The rows are grouped in 4 ways, from coarse to fine. Each group lies inside one group of the grouping before and may be the whole of it. The rows also spread widely along 10 directions, which tell nothing about the answers.
(in the rows, 128 means zero)
Known rows, each followed by its group in each grouping:
[147 160 143 126 129 141 127 119 130 125 117 121 135 146 153 138 110 108
 129 192 105 116 120 128 126 113 131 134 139 107 139 157 104 123 130]
Kedid Sen Z_988 bani
[172 128 119 125 136 133 107 156 114 145 132 127 145 122 165 136  94 107
 115 161 101 113 121 115 127 126 137  97 102 122 161 127 156 172 151]
Kedid Nak Z_586 vuse
[153 162 145 111 100 130 133 142 145 144  98 105 113 125 163 103 109 122
  98 177  98 106 145 117 112 137 131  98 112 104 126 144 109 116 133]
Kedid Sen Z_285 vugi
[136 157 160 132 110 105 182 117 110 114  73 138  51 111 100  61 126 157
 140 121 177 138 158  79 139 145 107  99  88 126  97 119 113  93 147]
dop muv Z_88 lovav
[139 122 153 118 133 115 119 128 170 149 102 127  83 109 154 130 107 161
 140 126 125 121 128 105  85 145 129 102 145 116 120 146 146 117 149]
Kedid Nak Z_775 Tosed
[191 111 128  94 131 143 110 123 126  89 108 108 124 104 158  98 177 111
 172 145 144 124  84 102 159 136 136 140 134 130 120 111  81  52  86]
Kedid Sen Z_521 vinal
[127 139 162 125  92 133 118 143 166 143 121 100  81 138 149 124 137 137
 128 156 116 149 131 130 116 130 124 106 148 108  93 155 115  70 106]
dop pura Z_851 tiku
[123 122 130 126 128 155 117 135 127 108 118 134 143 147 150 151 128 118
 147 168 113 134 107 125 133 122 129 147 145  85 125 157 113 109 133]
Kedid Nak Z_694 tigur
[123 144 132 143 153 117 124 123  85  60 131 114  86 108 116 127 155 121
 154 155 184 149 118 113 172 123 148 116 116 120 137 113 123 132 134]
Kedid Sen Z_285 mise
[154 154 153 121  73 132 161 132 156 168  96 125 123 133 156 126  85 132
 105 176  73 104 144 131  89 158 134 134 130 112 138 144 108 104 131]
dop pura Z_128 fik
[145 124 131 117  96 126 111 151 150 109 121 101 112  98 156 141 145 132
 137 153 113 137 129 119 135 153 153 128 124 119 142 120 124  97 118]
Kedid Sen Z_988 Lutem
[129 123 144 146 137 135  93 143 135  95 153 119 100 137 133 169 147 129
 164 153 143 175 112 129 141 118 131 125 160 108 126 148 133 110 123]
dop muv Z_88 tur
[174 185 154 140 106 109 140 135 115 134 119 112 105 116 142 122  97 115
 107 186 101 118 165 118 127 137 143 113  98 142 169 122 121 153 131]
dop pura Z_851 rimen
[136 137 156 136 116 114 116 127 165 130 117 130  98 104 142 163 120 150
 153 148 107 143 152 104 104 141 137 141 138 136 148 138 144 113 131]
Kedid Nak Z_586 dun
[106 134 144 149 126 130 119 123 152 137 147 125 109 137 143 186 102 133
 134 171 116 137 119 146 103 123 143 134 170 111 142 155 149 133 146]
Kedid Sen Z_521 vinal
[ 98 155 141 148 136 138 139 135 106 120 138 113 100 169 129 134 103 120
 102 187 155 122  99 163 125 115 130  84 146  61 105 170 116 146 157]
dop muv Z_88 tur
[198 130 136 107 120 141 123 141 142 158 115 114 131 132 170 105 107 114
 122 157 107 101  93 127 106 139 126  97 133 113 127 138 110 107 123]
dop muv Z_88 lovav
[119 163 158 145 145 117 150  96 107  86 119 123  91 133 119 145 124 131
 146 182 156 124 111 141 127 134 150 143 157 101 140 144  94 126 135]
dop pura Z_128 fik
[113 160 153 122 122 138 134 117 136 107 105 108 100 143 140 119 135 127
 127 182 135 124 121 129 126 121 129 120 146  84 103 162  89  92 126]
Kedid Sen Z_285 vugi
[160 127 152 142 144 135 142  81 119 109 126 146 113 135 122 152 132 121
 193 154 147 143  91 120 132 120 132 178 173 149 137 129 105  81 105]
dop pura Z_128 fik
[145 138 140 122 146 129  76 158 141 139 157  77  90 135 174 125 131 111
 101 168 138 123 100 144 126 102 139  48 144 101 106 154 140 134 127]
Kedid Sen Z_521 vinal
[135 148 147 131 162 126  88 139 129  81 128 127 113 124 147 156 132 129
 152 161 122 158 147  98 139 113 132 124 137 104 151 152 132 157 153]
Kedid Sen Z_521 vinal
[ 64  69 107 131 148 149  95 153 146  81 142 135 134 130 150 207 125 153
 157 134 138 155  75 150 108 160 157 140 187  45 139 157 154 150 182]
Kedid Sen Z_285 vugi
[ 85 155 141 161 149 147 174  82  76  89 107 173 117 171  91 140 110 116
 171 170 164 156 127 106 165  87 105 170 135 106 117 156 115 125 160]
Kedid Sen Z_988 bani
[158  99 115 133 120 146 142 126 102 144 124 143 127 127 138 122 115 111
 154 134 142 127  92 114 146 124 123 127 118 143 123 111 146 102 125]
Kedid Nak Z_775 Tosed
[147 105 121 120 135 150 120 141 126 138 114 148 135 143 152 123 109 121
 149 131 120 142 111  97 135 114 110 117 125 114 119 142 147 127 154]
Kedid Sen Z_988 bani
[178 154 141 129 127 131 118 115 114 108 130 110 132 113 146 141 139  98
 149 191 118 116 114 125 148 122 148 148 125 144 160 120 100 103  92]
Kedid Nak Z_586 vuse

New rows. What belongs after each?
[172 129 124 132 134 150 176 100  81 148 118 138 130 156 128  93  98  97
 136 162 163  93  58 141 136 119 119 116 132 119 112 125 102 104 129]
dop muv Z_88 lovav
[123 113 122 161  53 122 180 128 126 156 140 132 117 108 123 178  91 131
 129 158 111 125 119 160 111 178 167 165 133 149 169  93 153 106 128]
dop pura Z_128 fik
[161 158 157 139 124 144 134 112 117 146 137 108  92 165 132 103 134  99
 137 179 153 133  97 137 145  86 107 100 146 130  84 151  98  68  90]
dop muv Z_88 tur
[207 123 151 115 164 133 121  77 149 140 108 152 129 123 150 132 118 121
 200 138 122 126  95  86 114 107 115 166 165 173 142 133 116  85 110]
Kedid Sen Z_988 bani
[133 150 135 135  73 162 153 139 114  98 110 134 153 149 129 145 135 105
 144 191  92 150 139 126 156 140 125 181 121  94 140 141  81  77 111]
dop muv Z_88 lovav
[159 139 147 110 130 141 144 104 143 167 101 119 105 149 155  89 108 119
 127 159 135  97  90 124 109 108 113  98 146 117  88 154 105  82 121]
Kedid Sen Z_988 bani
[105 155 135 149 100 118 113 173 132 105 126 126 120 112 144 175 106 137
 110 172  85 152 188 115 128 146 150 126  98  97 175 141 159 178 167]
Kedid Nak Z_694 tigur
[158 139 144 121  81 150 142 131 160 166  99 147 145 137 156 137  96 120
 138 163  63 135 158  96 113 127 108 159 126 134 138 145 126  91 128]
Kedid Sen Z_521 vinal
[139  77  99 106 153 175 113 152  96  93 106 159 166 151 154 117 134 113
 164 124 135 141  78  96 159 122 109 133 123  72 111 145 123 122 156]
Kedid Nak Z_694 tigur
[160 110 140 132  93 134 102 135 160 158 154  90  90 115 156 140 156 115
 148 148 134 140  95 140 132 116 140 113 149 161 103 120 137  42  67]
Kedid Nak Z_694 tigur
[117 162 153 141  81 127 129 141 154 132 119 113 109 124 145 159 119 131
 117 185  88 136 165 130 117 135 141 140 126 114 141 149 124 106 121]
Kedid Nak Z_694 tigur
[184 112 142 108 120 131 107 108 173 128 126 104 121 101 166 151 148 125
 173 156 114 117  82 130 109 143 154 157 173 148 142 123 104  55  83]
Kedid Sen Z_988 bani
[ 72 164 149 152  47 131 169 125 151 148 129  87  91 137 132 157 119 128
  88 212 116 106 127 188 109 146 160 133 145  92 111 150 104  67 102]
Kedid Nak Z_694 tigur
[137 138 145 121 127 144  85 157 141  69 124 120 137 131 156 169 149 127
 156 173  90 167 140 113 139 142 140 156 146  81 156 157 101 125 128]
dop pura Z_851 rimen
[108 164 136 153  95 154 138 149 116 148 125 144 149 170 142 160  82 104
 104 198  73 141 167 126 133 100 114 136 110  97 141 168 141 152 154]
Kedid Nak Z_694 tigur
[144  91 123 115  70 142 145 143 146 137 103 131 111 104 142 113 143 136
 156 116 123 147 124  97 141 155 124 143 116 139 111 105 131  48 112]
Kedid Sen Z_521 vinal
[120 137 113 142  94 149 149 147 108 138 126 137 157 146 144 155  85 106
 109 182  92 124 133 135 137 131 136 138 110 101 155 136 141 154 160]
Kedid Sen Z_988 Lutem
[109 150 138 124  74 158 167 118 132 124  93 121 140 147 142 135 120 117
 121 203  99 104 117 150 123 146 136 165 139  77 117 155  73  66 112]
Kedid Nak Z_775 Tosed
[171 122 124 137 125 138 137 113 116 159 136 130 135 128 150 146  97 104
 140 165 121 103  87 139 119 124 140 133 139 147 148 119 138 117 119]
Kedid Nak Z_775 Tosed
[168 122 153 118 140 105  98 136 176 153 118 121  80  97 160 129 111 155
 147 115 122 139 140  88  97 132 130  92 136 151 133 132 166 129 146]
Kedid Sen Z_988 Lutem
[132 109 102 140  79 144 178 142  89 146 104 159 148 122 126 123  90 116
 126 143 116 120 129 110 146 152 128 143  78 127 146 101 151 128 154]
Kedid Nak Z_586 dun
[121 145 120 131 142 150 182  95  70  93  88 159 145 150 117 111 101 109
 143 174 150 107 102 115 148 126 123 156 119  88 134 137  92 135 163]
Kedid Sen Z_285 vugi
[168 148 157 146 149 112 142  86 151 160 114 165 117 120 136 166  67 139
 167 147 103 129 146  92  90 117 124 159 149 171 173 138 160 153 159]
Kedid Sen Z_988 Lutem
[155 106 145 133 160 123  93 114 134 101 162  98  84 118 145 156 160 126
 172 146 175 139  54 152 128 127 159 117 188 130 123 127 120  89  96]
dop pura Z_128 fik
[146 143 136 165  88 143 165 122 115 156 131 163 143 150 118 169  77 112
 146 171  92 150 149 120 129 123 116 170 124 148 161 131 147 126 140]
dop muv Z_88 tur
[109 152 147 146 102 147 137 128 124  99 131 118 115 153 124 156 138 118
 142 188 128 150 119 146 141 127 132 149 150  87 121 155  95  88 116]
dop muv Z_88 lovav
[ 70 148 145 146 164 127 128 107 111  74 134 107  76 144 119 148 139 134
 136 176 190 133  89 155 134 116 149 108 169  69 105 160 111 128 148]
Kedid Sen Z_285 mise
[145 150 148 128 122 131 165 101 108 100  94 139 116 131 126 119 121 127
 151 168 135 119 116 118 131 144 135 158 137 109 136 134  84 102 129]
dop pura Z_128 fik
[113 175 162 173 158 110 129 101 103  69 150 126  87 133 102 184 129 127
 163 187 162 158 130 139 140 116 149 150 159 117 162 144 118 148 138]
dop muv Z_88 lovav
[152 127 139 126 109 138 102 152 167 126 137 115 142 126 166 184 112 131
 136 174  78 132 115 145  95 157 151 142 163  93 163 151 122 124 133]
dop muv Z_88 lovav
[154 107 120 119 134 159 144  99 108 106 111 144 156 134 138 138 134 107
 174 165 135 110  65 128 141 132 135 176 149 114 134 129  92  78 110]
Kedid Nak Z_586 vuse
[154  97 137 128 119 129 145 122 126 155 121 126  75 126 132  94 126 135
 152 109 172 134  83 117 128 132 119  95 137 145  87 114 139  74 117]
dop pura Z_851 rimen
[152 164 159 150 183 137 117 102 104 122 139 148 124 172 137 157  90 106
 150 184 125 138 115 123 124  82 117 130 163 115 145 171 125 170 151]
dop pura Z_128 fik
[111 146 159 133  89 165 158 102 150 168 102 135 112 179 135 117 119 117
 138 177 114 130 118 128 120  91  94 145 155 107  66 178  96  36 100]
Kedid Nak Z_694 tigur
[107 137 151 154  84 132 131 129 168 164 137 127 101 135 136 178 102 135
 135 163  97 158 153 129 105 121 128 140 151 139 130 147 159 100 128]
Kedid Sen Z_285 vugi
[164 152 136 132 132 145 146 108 110 133 104 158 151 147 139 132  93 105
 152 171 100 129 136  95 138 104 112 158 119 136 152 142 122 134 143]
Kedid Sen Z_988 bani
[112 154 151 160 122 136 135 102 126 121 137 137 121 144 123 182 115 117
 156 190 118 142 128 135 129 109 135 169 154 126 145 150 125 111 120]
Kedid Nak Z_586 dun
[111 142 132 138 124 139  86 160 130  84 150 101 126 130 152 177 142 113
 128 186 111 158 134 137 146 124 151 125 139  88 151 149 129 141 134]
Kedid Sen Z_285 vugi
[153 168 154 128 104 138 117 156 140 146 118 119 129 149 161 134  97 114
 107 184  70 137 163 118 119 122 121 113 118 105 141 161 122 141 137]
dop pura Z_851 tiku
[121 125 135 101 122 134 152 130 149 137  75 130 111 132 156  98  99 151
 115 143 126  95 108 116  94 154 126 102 133  68 104 157 111 118 169]
Kedid Sen Z_988 bani
[146 143 157 108 156 134 144  85 165 131  75 155 131 135 153 139  87 149
 157 160 102 100 112 106  69 141 123 160 176  94 140 171  98 123 161]
Kedid Sen Z_285 vugi
[156 145 150 112 122 137 101 145 150  85 117  99 120 125 158 139 153 128
 142 179 112 134 114 131 126 148 142 131 151  81 134 154  78  92 110]
dop muv Z_88 tur
[174 118 137  96 131 111 131 122 159 135  93 109  98  90 165 101 120 148
 136 131 135  91  96 113  95 164 149 102 136 122 131 121 117 104 135]
Kedid Sen Z_988 bani
[178 128 143 121 165 154  65 132 119  67 131 139 149 131 148 156 173 101
 204 159 112 181 128  75 177  91 114 169 135 134 148 143 110 100  99]
Kedid Nak Z_586 vuse
[151 155 162 154 158 128  76 131 150 174 171 115  98 154 156 169  98 108
 130 175 112 148 131 128 113  65 117  84 154 149 128 167 175 151 125]
Kedid Nak Z_586 vuse
[150 151 133 136 141 136 104 130 111 119 155  92 116 139 153 140 130  92
 121 192 139 121  95 150 143 102 146  99 141 118 133 138 120 127 113]
Kedid Sen Z_285 vugi
[191 132 131 107  99 148 116 165 138 145 113 114 141 132 170 106 117 110
 119 159  88 122 122 114 126 141 121 104 110 107 131 136 112 108 123]
dop muv Z_88 lovav
[127 140 127 113  94 156 154 137 126 143  94 122 144 150 159 114  99 115
  99 186  99  89 108 144 114 143 130 121 124  69 116 156  96 108 139]
Kedid Nak Z_775 Tosed
[121 125 135 116  77 131 148 151 129  95  96 110 101 110 137 111 149 140
 131 148 129 137 128 122 141 175 144 132 114  90 120 120  97  78 121]
dop pura Z_851 tiku
[134 103 141 117  85 143 136 136 175 181 107 124  98 131 157 116 117 142
 132 129 115 124 110 121  98 135 116 111 143 122  84 144 138  56 115]
Kedid Nak Z_694 tigur
[147 161 136 138 103 140 157 111 112 138 120 123 134 141 138 132 105  99
 125 194 111 111 122 134 139 116 136 145 123 130 141 133 108 110 120]
Kedid Sen Z_988 Lutem
